Every row belongs to one group in each of 4 separate groupings. Each group adds its own fixed numbers to the row, and there is some noise. The rows also spread widely along 15 directions, which tell nothing about the answers.
(in the rows, 128 means zero)
Some rows, each with its group in each grouping after it:
[109  84 161 134 134  97 171 109 102 157 159 130 139 134 161 137 119 151
 105  99 173 134 187 187 136 135 157 182 191 160 136 147 117 173 160  85
 146 146 138 150 120  80 129  99 120  93] : (0) j_28 j_290 j_653
[137 155  99 132 106 163  48 121 148 124  98 111 136 107 121 157 177 122
  86 119 107 114 107 111 145 120 155 106 143  92 116 151 151 139 158 117
 177 165  87 142 132 146 153 123 113 149] : (1) j_35 j_364 j_171
[122 158 139  91 115 142 151 118 101 155  73 154  67 121 138 156 174  94
 146 113 170 154 137 136 120 114  77 174  84 103 135 159 118 154 149  82
 142 144 147 133 113 159  95 147  95 119] : (0) j_28 j_364 j_182
[134 126 156 154 138 141 147  63 132 119 149 113 115 103  92  88  72 143
 104 156 106 138 128 118 143 127 100 110  90 103 153  59 123 129 114 157
  75  85 146 103 132 131 134 144 150 117] : (1) j_897 j_218 j_171
[117 126 163 108 159 170 154  74 113 118  90 120  42 117 149 110 148  65
  96 133 159 135 133 163 192 106 105 148 123  76 178 196 157 131 165  75
 105 147 171 143 140 133 123 142 130  97] : (2) j_236 j_290 j_182
[118 143 127 172 149 145 114  44 129 154 170 170  91 139  81 105 103 124
 179 151 150 169 152 146 193 103 143 145 102  45 129  99 142  99 108 162
 131 115 131  99 116 171 115  81 167  99] : (2) j_897 j_174 j_674
[ 82 112 124 167 127  90 104  68 127 161 160 176 136 148 106 130 107 155
 121 107 152 167 136 128 159 118 187 169 127 143  87 112 102 143 125 120
 163 135 128 121 120 142 136 102 135 104] : (2) j_35 j_218 j_392
[168 112 150 130 152 135 186  93 148 179 151 130 130 110 104 124  88  84
 132 196 141 101 183 139 121 112 106 159 139  89 197 106 180 100 147 136
 145 107 147 143 123 122 112 132 118 106] : (2) j_236 j_174 j_674
[155 167  87 146 105 159 124 136 129  97 115 133 128 120 135 122 123 145
 178 127 145 123 150  96 121 181 114 122  96  89  86 114 129 172 105 121
 148 116 132 108 142 142 133 150 110 114] : (1) j_897 j_290 j_653
[120 152 117 138 128 141  74  84 160  78 123 187 121 139 128 103 150 132
 119 103 156 188  98 106 161 147 143  98  96 123 104 111 112 113  75 147
 120 139 148 112 167 185 161 140 155 120] : (0) j_236 j_218 j_392
[151  95  87 126 114 125  93 144  83 151 119 101 155 110  68 139 136 126
  80 116 151 147 117 142 139 165 155 183 170 134  78 151  50 101 163 160
 148 189  67 162 144 103 154 105  77 108] : (1) j_897 j_290 j_653
[ 77  85 165 124 153  75 110 121 151 109 106 200 124 134 142 116 114 114
  91 132 146 144 109 134 120  85 147 153 117 185 126 155 122  97 114 136
 117 134  95 149 151 132 102 140 151 113] : (1) j_236 j_290 j_182
[119 152 131 132 139 193 139  54 109  98 148  84  90 132 119 109 159 129
 187 125 137 146 149 194 196 129 109  97 156  41 158 131 130 120 134 137
 117 128 163 101 108 169 126  42 163  93] : (1) j_28 j_218 j_392
[118 148 116 183 124 110  76  84 110  86  79 141 147 124 104 128 125 130
 185 126 135 177  77  97 152 125 139 127  89 140  64 192 112 126 153 119
 173 150  85 127 139 165  68 132  96 114] : (0) j_897 j_364 j_653
[161 152 133 124 127 126 174 150 135 111 108 131 121 138 155 101 109 150
 185 140 123 105 159 145  75 166  61 139  89 132 110 126  97 186 140 101
 113  44 172 109 111 118 107 147 132 104] : (2) j_897 j_174 j_653
[118  83 132 112 147  85 107 155 118 101 107 150  94 136 166  95 109 124
  28 114 127 120 102 112 143 138 147 140 114 181  98 151 106 154 121 108
  96 139 117 140 174  86 170 174 147 123] : (0) j_35 j_290 j_674
[183  94 168 141 138 138 143 119 174 120 136 194 154 130 152 117 113  86
 112 137 179 127 169 144 140 112 157 172 176 121 136 189 191 116 136  90
 178 136 108 175 167 136 133 128 106  87] : (2) j_236 j_364 j_182
[ 76 156 113 123 120 131 101 122 130 132 149 123 140 116 117 144 165 147
 120 137 118 161 106 143 121 150 131  91 117 151 139  65  60 111  88 185
  96 138 162  73 113 125 140 121 179 166] : (0) j_236 j_290 j_653
[154  88 103 123 148 115 178 123 113 136 145  61  82 134 156  89  58 126
 134 167 104  38 176 115 143 167 137 127 140 104 124 123 152 174 161  87
 140 108 145 140 135 101 141 123 125  84] : (2) j_236 j_218 j_674
[144 112 126  93 132 128 165 197  93 124 115 116 142 115 144 144 152  71
  73 132 151 133 121 158 114 166 111 165 163 196 141 178  72 117 140 103
 109 160 172 122 140  54 148 171 122 141] : (2) j_236 j_290 j_653
[128  95 101 163 157 102 145  98 148 149 168 115 143 164 135  94  82 103
 129 186 119  81 166 140 166 149 183 131 162 135 122 145 158 137 177  99
 164 117 175 119 121 106 140 118 165 118] : (0) j_35 j_218 j_392
[123 166 133 175 128 164 118  81 152  95 174 118 141 129 144 109 130 166
 190 133 127 138 151 153 167 139 140  87 134  82 124  98 142 166 106 133
 137  91 150  79 121 152 133  83 168 120] : (0) j_35 j_218 j_653
[175 114 142 117 112 134 170 142 115  77 107 116 131  89 149 118  91 135
 131 129 141 111 136  86 106 141  90 134 118 127 123 129 157 154 109 105
 137 120  95 156 171 124 112 169  69  91] : (1) j_897 j_218 j_182
[152 145 112 137 107 126 113 104 160  70  92 171 180 152 159 139 168 160
 186  73 185 158 145 139  94 173 132 133 156 156  86 178 118 168 133  98
 197 142 132 162 149 169 117 120  92  82] : (1) j_28 j_290 j_392
[143 105 148 138 110 119 106 125 137  94 138 139 215 102 133 155 153 159
  94  87 157 177 110 132 103 159 169 116 191 204 121 136  92 116 105 142
 166 173 102 158 162 115 138 127  92 119] : (2) j_236 j_364 j_653
[112 131 137 111 140 145 151 123 117  47 119  96 109 126 190 115 146 121
 147 111 128 129 117 142 158 144 120  78 157 142 154 171 144 146 110  85
 123 137 174 114 150 125 123 121 158 110] : (2) j_236 j_218 j_392
[ 87  59 169  86 162  81 178  92 108 101  93 142  60 141 169  81 101 128
 100 112 152 143 136 143 132 122 107 125 124 159 154 133 115 115 106 118
  80 134 127 172 148 147 104 135 144  71] : (1) j_35 j_218 j_653
[ 80 145 141 121 124 149 119  99 112 132 119  86  66  96 145 135 128 152
 120 127  97  99 145 122 158  91 114 111 103  57 151  94 166 171 133 110
 128 114  98 118 104 145 117  98 133 122] : (1) j_35 j_218 j_653
[123 156 120 135 141 149 136  48 140 166 112 132 130 119  78 146 141  68
 117 173 150 150 128 137 135 133 116 137 116 115 187 130 125  95 164 137
 153 158 193 130 106 142 105 158 125 138] : (2) j_28 j_290 j_674
[138 176 133 144 109 183  65 173 144  47 149 106 173  84 131 130 158 143
 117 134  78 123  79 134 150 107 130  79 147 110 123 137 128 132 109 147
 138 113  88  83 147 110 149  97 156 172] : (2) j_897 j_218 j_182
[107 103  77 100 110  68  76 165 130 148 101 160 129 137 139 152 142 165
  71  91 139 115 124 101  82 163 167 160 126 186  65 114  66 157 123 131
 155 163  90 160 142 117 159 142 110 121] : (1) j_236 j_290 j_674
[167 121 122 136 133 144 129 119 140  98 105 202 128 132 126 120 126  75
 139 131 203 168 131 113 149 138 137 169 123 118 107 174 149  93 102 125
 147 160 116 147 183 154 125 166 101  88] : (1) j_236 j_290 j_182
[165 153 140 155 134 142 139 157 134  46 114 120 186 134 182 131 139 110
 157 119 122 132 102 162 125 141 118 114 162 192 120 223 131 162 152  70
 149 106 159 106 147  81 111 151 143 129] : (2) j_28 j_174 j_171
[190 144 115 143 129 180 104 145 133 108 155 166 142 127  75 114 150  98
 178 142 175 167 131 175 167 126 119 162 146  65 100 138  95  66  89 188
 134 136  96 103 156 154 147  73 139 108] : (2) j_236 j_290 j_674

New rows. What belongs after each?
[105 126 170 146 124 137 145  88 110  85 147 140 107 121 196 136 145 180
 181  69 165 157 168 158 163 120 140 124 154 107 123 143 164 187  98  79
 149 133 112 125 137 143 110  83 127  80] : (0) j_236 j_364 j_653
[139 162 137 138 115 169 120  77 145 157 146 117 126 106 105 137 129 139
  97 127 125 130 143 137 136 131 124 145 116  88 142  98 121 171 157 115
 144 106 155 122 109 134 152 124 114 129] : (2) j_28 j_218 j_182
[138 129  79 136 147 123  83 115 150 121  91 160 103 166 125 111 135 101
 175 144 143 112 136 126 149 128 146 147 118  86  86 189 148 109 165 117
 177 132 100 152 137 178 113 101 131  91] : (1) j_236 j_174 j_392
[142 154 143 148 108 130  96  92 184  63  88 165 169 110 162 139 121 148
 137 120 124 133 113  58  85 127 124  68  99 142 133 119 193 155  96 122
 177 128  96 154 163 177  99 180 101 128] : (1) j_28 j_364 j_171
[ 50  69 143 116 163  87 105 108  99 118 131  97  62 139 144  86  94 155
  80 132  88  85 123 150 169  94 159 120 133 116 124 135 122 134 153 134
  98 127  83 134 126 114 125  66 176 108] : (1) j_28 j_290 j_392
[147 149 154 135 117 185 141 150 120  62 164 105 149  96 153 122 152 149
 150 112 131 144 139 171 159 123 108  99 167  95 141 114 137 141  81 135
 110 109 115  86 143 113 145  81 150 122] : (1) j_35 j_218 j_653
[142  72 154  68 161  97 170 154 110  59  56 127  84 143 170  77 124  93
 116 124 147 128  94 153 111 136  81 128 136 187 128 205  89 100 134 103
  97 129 130 179 170 135  98 149 125  78] : (2) j_35 j_218 j_182
[ 84 125 141 145 115 160  92 113  68 134 185 103 102  82  87 142 136 171
 114 106 120 155 135 165 209  75 158 149 160  50 117  92 111 118 103 163
 116 152  46  96 118 122 140  26 145 119] : (1) j_897 j_218 j_653
[180 127 142 154 149 158 110 100 184 105 130 159 120 135 103  66  95 108
 119 167 126 116 130 147 148 127 115 139  99  81 111 127 124 116 144 149
 102  62 131 124 151 156 159 121 151  96] : (1) j_236 j_218 j_182
[134 114 137 100  89 106 122 179  89 118  94 136 137 100 154 175 156 153
 104  70 150 130 130 112  94 128 117 182 137 163  86 160 117 179 131  80
 166 153  67 161 144 109 127 131  57 111] : (1) j_236 j_364 j_392
[132 158 134 176 112 112 121 185 116  85 126 148 190  94 132 146 104 104
 112 150 111 135  85  95 126 113 124 146  93 194  90 156 126 155 122 100
 129  96 117  69 141  67 122 191 119 168] : (1) j_35 j_218 j_653
[170 169  87 154  94 142 131 182 124  86 136 111 202 108 119 149 132 145
 198 139 129 132 116 112  83 183 108 118 123 159  78 104  75 145  98 147
 147 106 128  81 135 114 125 138 106 131] : (1) j_236 j_218 j_653
[140 121  86  85 112 106  83 182 161  89 113 178 113 156 188 124 168 178
 161  90 148 114 150 106  88 169 146  94 136 127  73 104 117 144  58 142
 165 149  78 152 163 180 150  99 141 107] : (0) j_236 j_364 j_674
[138 155 102  59 119 153  96 130 180  98  86 122  81 125 164 112 177 162
 128 120 113  89 152 115  79 154  83  55 118  73 156  76 142 142 102 151
 137 127 126 159 133 197 143 116 147 127] : (0) j_897 j_218 j_674
[132  92 136 178 150 103 114  71 165 105 146 164 137 149 138  89  79 145
 186 151 143 129 155 112 147 133 175 104 127 111 100 125 170 114 111 146
 166 118  92 148 156 179 100 100 140  81] : (0) j_236 j_364 j_653
[179  86 131 129 144 109 101 137 168  91  89 126 175 130 135  97 121 104
  88 154 125 114 105 116 101 158 142 104 156 175 119 178 130  97 162 139
 161 144  96 185 168 136 126 150 106 117] : (0) j_35 j_364 j_653
[137 141  98 115 117 107  98 162 127  76  81  64 158 119 136 125 138 160
 129 131  68  96  73 113  74 166  91  89 103 179  89 139  71 159 160 139
 124  90 118 123 126 112 123 140 119 141] : (1) j_35 j_174 j_392
[111 110 159 132 125 127 120 133 172 127 183 224 145 145 157 116 139 166
 101  99 171 136 203 170 133 106 157 166 167 105 126  94 155 151  79 128
 132 104 115 120 137 124 165  81 172 110] : (1) j_897 j_290 j_392
[111 127 111 121 148 159 121  81  96 119 147 111  71 124  90 101 134 112
 129 142 136 156 115 155 193 138 125 109 125  72 147 109  91  82 100 176
  92 159 146 102 137 144 138  96 172 116] : (2) j_897 j_290 j_674
[149 110 115 150 127 150 104 150 145 109 185 156 164 128 117 101 116 138
 108 137 139 132 157 152 166 138 173 134 176 104 104 107 120 106  98 160
 131 131  95 112 151 115 174  80 163 118] : (1) j_897 j_218 j_653
[105 181  99 131 126 147  81 103 159 113  95 187 138 128 115 154 182  76
 148 141 161 180 102 114 140 121 139 108 114 128 139 157 128  76 105 138
 171 171 151 116 130 183 108 150 144 148] : (2) j_236 j_218 j_653
[127 157  84 142 118 118 107 181  95  73  99 141 138 116 125 137 119  92
 160 150 122 139  67  78 140 134 134 133  93 166  74 186 109 118 115 111
 154 146 114  93 154 116  98 174 118 146] : (2) j_897 j_218 j_182
[135  99 167 113 148 140 139 104 156 119 145 141 160 133 112 103 160  94
  55 144 135 160 123 198 141 133 119 120 173 160 175 131  94  80 139 154
  81 123 183 121 128 108 164 114 177 133] : (1) j_35 j_364 j_392
[121  98 125  79 144 130 172 157  90 125 108 112  31 128 166  91  90 104
  90 149 125  75 149 115 141 139  98 142  92  95 137 125 134 157 124 103
  83 118 133 130 145 110 138 155 136 106] : (1) j_28 j_290 j_182
[100 129 155 158 128 142  74 113 141 113 164 170 117 114 161 138 133 139
  65  88 130 139 141 138 198  75 199 144 159 107 119 152 177 165 113  78
 154 143  91 121 148 110 166 102 158 126] : (2) j_236 j_218 j_171
[140 163 112 121 103 179 137  93 114 203 148 118 109  98 106 178 168 127
 134 120 163 150 185 147 149 128 122 169 144  43 156  94 143 152 141 117
 175 150 136 130  94 142 142  99  88 117] : (2) j_35 j_174 j_653
[169 107 113 154 153 124 143 111 153  89 112 167 167 157 142  98 115  69
 162 163 184 146 142 133 139 164 152 126 158 152 125 198 153  89 142 120
 172 162 150 153 168 145 102 152 123  99] : (0) j_28 j_290 j_653
[122 141 154 175 132 146 149 133 114 110 170 186 112 132 116 116 101 108
 227 162 147 140 162 138 181  66 127 164 113  59 111 146 191 115  87 122
 151  98  91  73 121 149  78  75 155 113] : (2) j_897 j_364 j_392
[112 127 123 160 119  81 119 115 124 207 135 167 146 119 110 166  95 117
  72 146 144 112 157 105 118 109 162 216 105 155 110 132 142 180 179  87
 179 137 121 134 110  81 129 167  92 144] : (0) j_28 j_290 j_674
[131 110 149 154 128 116 108  83 145 207 152 140 165  99  48 145 109 117
 103 178 131 143 145 128 120  87 142 165 128 101 149  82 130  78 154 186
 163 137  75 147 106 145 108  99 102 137] : (0) j_35 j_364 j_653
[ 92 123 132  96 109 127 111 134  98 171 136 116 108  85  97 154 136 161
  94 128 124 140 140 114 110 109 120 137 117  93 149  46 102 117  94 187
 125 159  65 133 123 142 124 100 112 145] : (0) j_28 j_290 j_653
[ 83 125  78 134 143  78 121  72 126 182 113 106 158 145  85 149 135 104
 108 168 121 130 108 137 103 171 156 128 132 204 141 131  54 106 189 142
 158 168 207 129  86 107 104 158 143 147] : (2) j_897 j_290 j_674
[199 121  99 128 132 139  79 107 202 108  78 157 158 141 115  96 132  99
 123 164 140 105 127  96 103 162 142 108 132 110 108 173 158  99 173 138
 195 144 105 196 168 190 128 152  92 109] : (0) j_897 j_364 j_182
[129 132  86 140 124 125  53 126 117 121  98  91 136 131  85 137 164 130
 163 137 108 138  71 145 141 138 147 131 127 131  64 173  53 103 176 155
 161 153  83 127 125 155 115  79 120 125] : (0) j_236 j_364 j_182
[186 158 119 121  89 152 106 186 145 127 101 100 188  67 111 168 138 125
  97 144 107  94 125  86  74 126 106 140 139 121 122 128 148 151 155 121
 194 126  65 155 133 114 130 150  49 153] : (2) j_35 j_218 j_653
[101 157 145 137 102 128 139 152 107 141 152  76 133  75 115 153  97 178
 157 151  72  89 135 110  93  99  92 127  88 110 126  53 111 176 115 145
 126  69  89  80  93 108 101 102 119 150] : (2) j_236 j_218 j_653
[ 95 137 155 142 154 133 143  99 122 112 122 174  69 138 132  93 111 101
 169 148 143 149 135 148 171  83 107 138  88  89 131 143 142 116 106 121
 109  94 133  95 119 160  92 112 171 109] : (2) j_35 j_218 j_653
[150 169  62  93 121 182 140 139 147 133 132 118 110 143 130 118 173 100
 145 157 137 116 162 138 122 205 110  86 141  85 149  94  99 117 113 141
 132 139 213 102 114 152 161 134 158 140] : (2) j_897 j_218 j_653
[ 59 132 113 125 114  94 154 180  71 166 186 145 123 115 159 195 138 126
 162 126 142 121 168 141 149  77 165 172 163 143 129 120 149 151  87  89
 177 163 109  76  95  78  98  89 150 149] : (2) j_35 j_218 j_674
[116 141  86  78 130 166  79 171 130 127 100 145  85 140 129 140 214  76
 114 125 152 134 116 174 164 120 140 140 164  87 125 188 101  85 136 132
 155 185 118 134 130 150 146  89 154 140] : (2) j_35 j_290 j_182
[134 125 141 133 137 128 188 145 133 122 150 148  98 120 142 108  65 110
 188 190 132  79 179  89 116 113 100 134  88  76 145  88 198 132  77 135
 131  82 120  99 141 139  92 139 135 114] : (2) j_236 j_290 j_392
[ 87 115 155  64 134 143 167 101 104 161 101 107  68  84 127 168 163  81
 118 156 138 133 135 130 125  85 101 119 138  93 220 120 166  73 120 134
 143 186 121 160 113 159  76 118 111 132] : (2) j_236 j_364 j_182
[116 104 109 129 138  97  98 161 140  61 116 125 161 137 167 110 130 136
 131 132 122 128  99 117 121 159 161  78 153 183 101 158 113 116 106 146
 148 157 100 137 167 125 121 133 147 129] : (0) j_35 j_290 j_653
[129 137 115  87 127 131 155 138 123 142 116 153 122 139 146 157 191  93
 161 123 182 163 156 169 113 137 102 153 153 130 155 151 119  99 123 119
 144 159 164 135 120 146 112 114 130 118] : (0) j_236 j_174 j_392
[144 202  36 171  88 180 101 143 135 173 187  90 196 109 103 198 168 125
 179 165 124 116 159 120 136 182 171 115 152  90 117  86 128 146 134 138
 198 144 165  59  91 101 155 109 132 173] : (1) j_236 j_174 j_653
[182 137 128 105 128 160 107 152 134  95  68 190 114 129 127 109 152  66
  81 109 184 175 112 129 145 134 110 166 125 122 111 203 114 101 133 104
 141 158 115 165 173 154 153 163  96 106] : (2) j_28 j_218 j_653
[127 183 128 110 114 120 145 174 129 158  79 164 109 125 145 152 153  99
 160 144 138 107 154 136  79 104  66 187  75 125 115 155 122 175 168  75
 155  89 140 113  85 129  90 156 110 143] : (0) j_28 j_218 j_653
[107 131 133  78 120 158 160 137  73  90 116  45  48  98 187 124 133 178
 152 104 103  93 152 127 134 141  84  80 122  66 158  97 148 180 103 119
 105 120  98 129 127 134 113  92 121 100] : (1) j_28 j_174 j_653
[175 139  83 129 132 153 126 111 165 119 145 128 123 170 136  90 126 143
 166 140 132 105 159 145 123 207 131  95 133 103 103 104  95 153 127 138
 140  99 182 112 130 156 168 109 159 101] : (2) j_28 j_364 j_674
[114  77 137  96 152 109 163 163 145 129 153 151  96 146 162  88 103 127
 116 155 138  85 187 155 116 134 128 127 148 118 147  89 129 114  92 150
  91 101 121 128 139 118 139 100 181 103] : (1) j_236 j_290 j_653
[ 95 153 123 135 142 155  80  88 158 131 124  94 132 125  97 122 165 133
 122 151  97 125 110 177 135 130 126  92 130 111 151 119  74 113 166 172
 120 113 157 105  95 141 129  84 180 146] : (2) j_236 j_290 j_653
[123 187  97 129 117 163 122 164 161 165 163 107 160 118 121 166 166 112
 163 190  91  56 173 168  99 114 110 122 144  82 164  95 147 146 154 144
 162  95 153  70  68 101 121  86 172 181] : (1) j_28 j_290 j_674
[158 125 100 142 132 105 131  87 175 140  93 182 184 152 119 139 139  79
 105 135 183 158 132 123  95 172 149 155 142 203 122 164 109 109 161  99
 171 157 193 166 142 138 132 195 108 110] : (1) j_236 j_218 j_171
[142 106 131 145 150 134  55  78 149  63  79 138 133 149 119  76 138 113
  59 108 121 160  64 143 169 151 152 105 129 156  95 207  89 115 182 128
 117 137 127 154 163 148 160 128 140 107] : (1) j_28 j_364 j_392
[115 133 147 119 106 112  90 178 149  89 125 156 176 105 146 153 153 150
 121 120 108 125 108 115  87  98 133 109 142 164 115 128 136 126  96 142
 167 127  66 124 137 129 113 108 128 156] : (2) j_35 j_364 j_392
[160 136 133 189 119 122 153  98 136 147 155 190 149 153 127 134 100 128
 213 127 177 151 179 136 143 125 147 187 123 110  77 143 152 166 122  85
 182 101 130 111 123 144 106 119 112  86] : (2) j_35 j_364 j_171
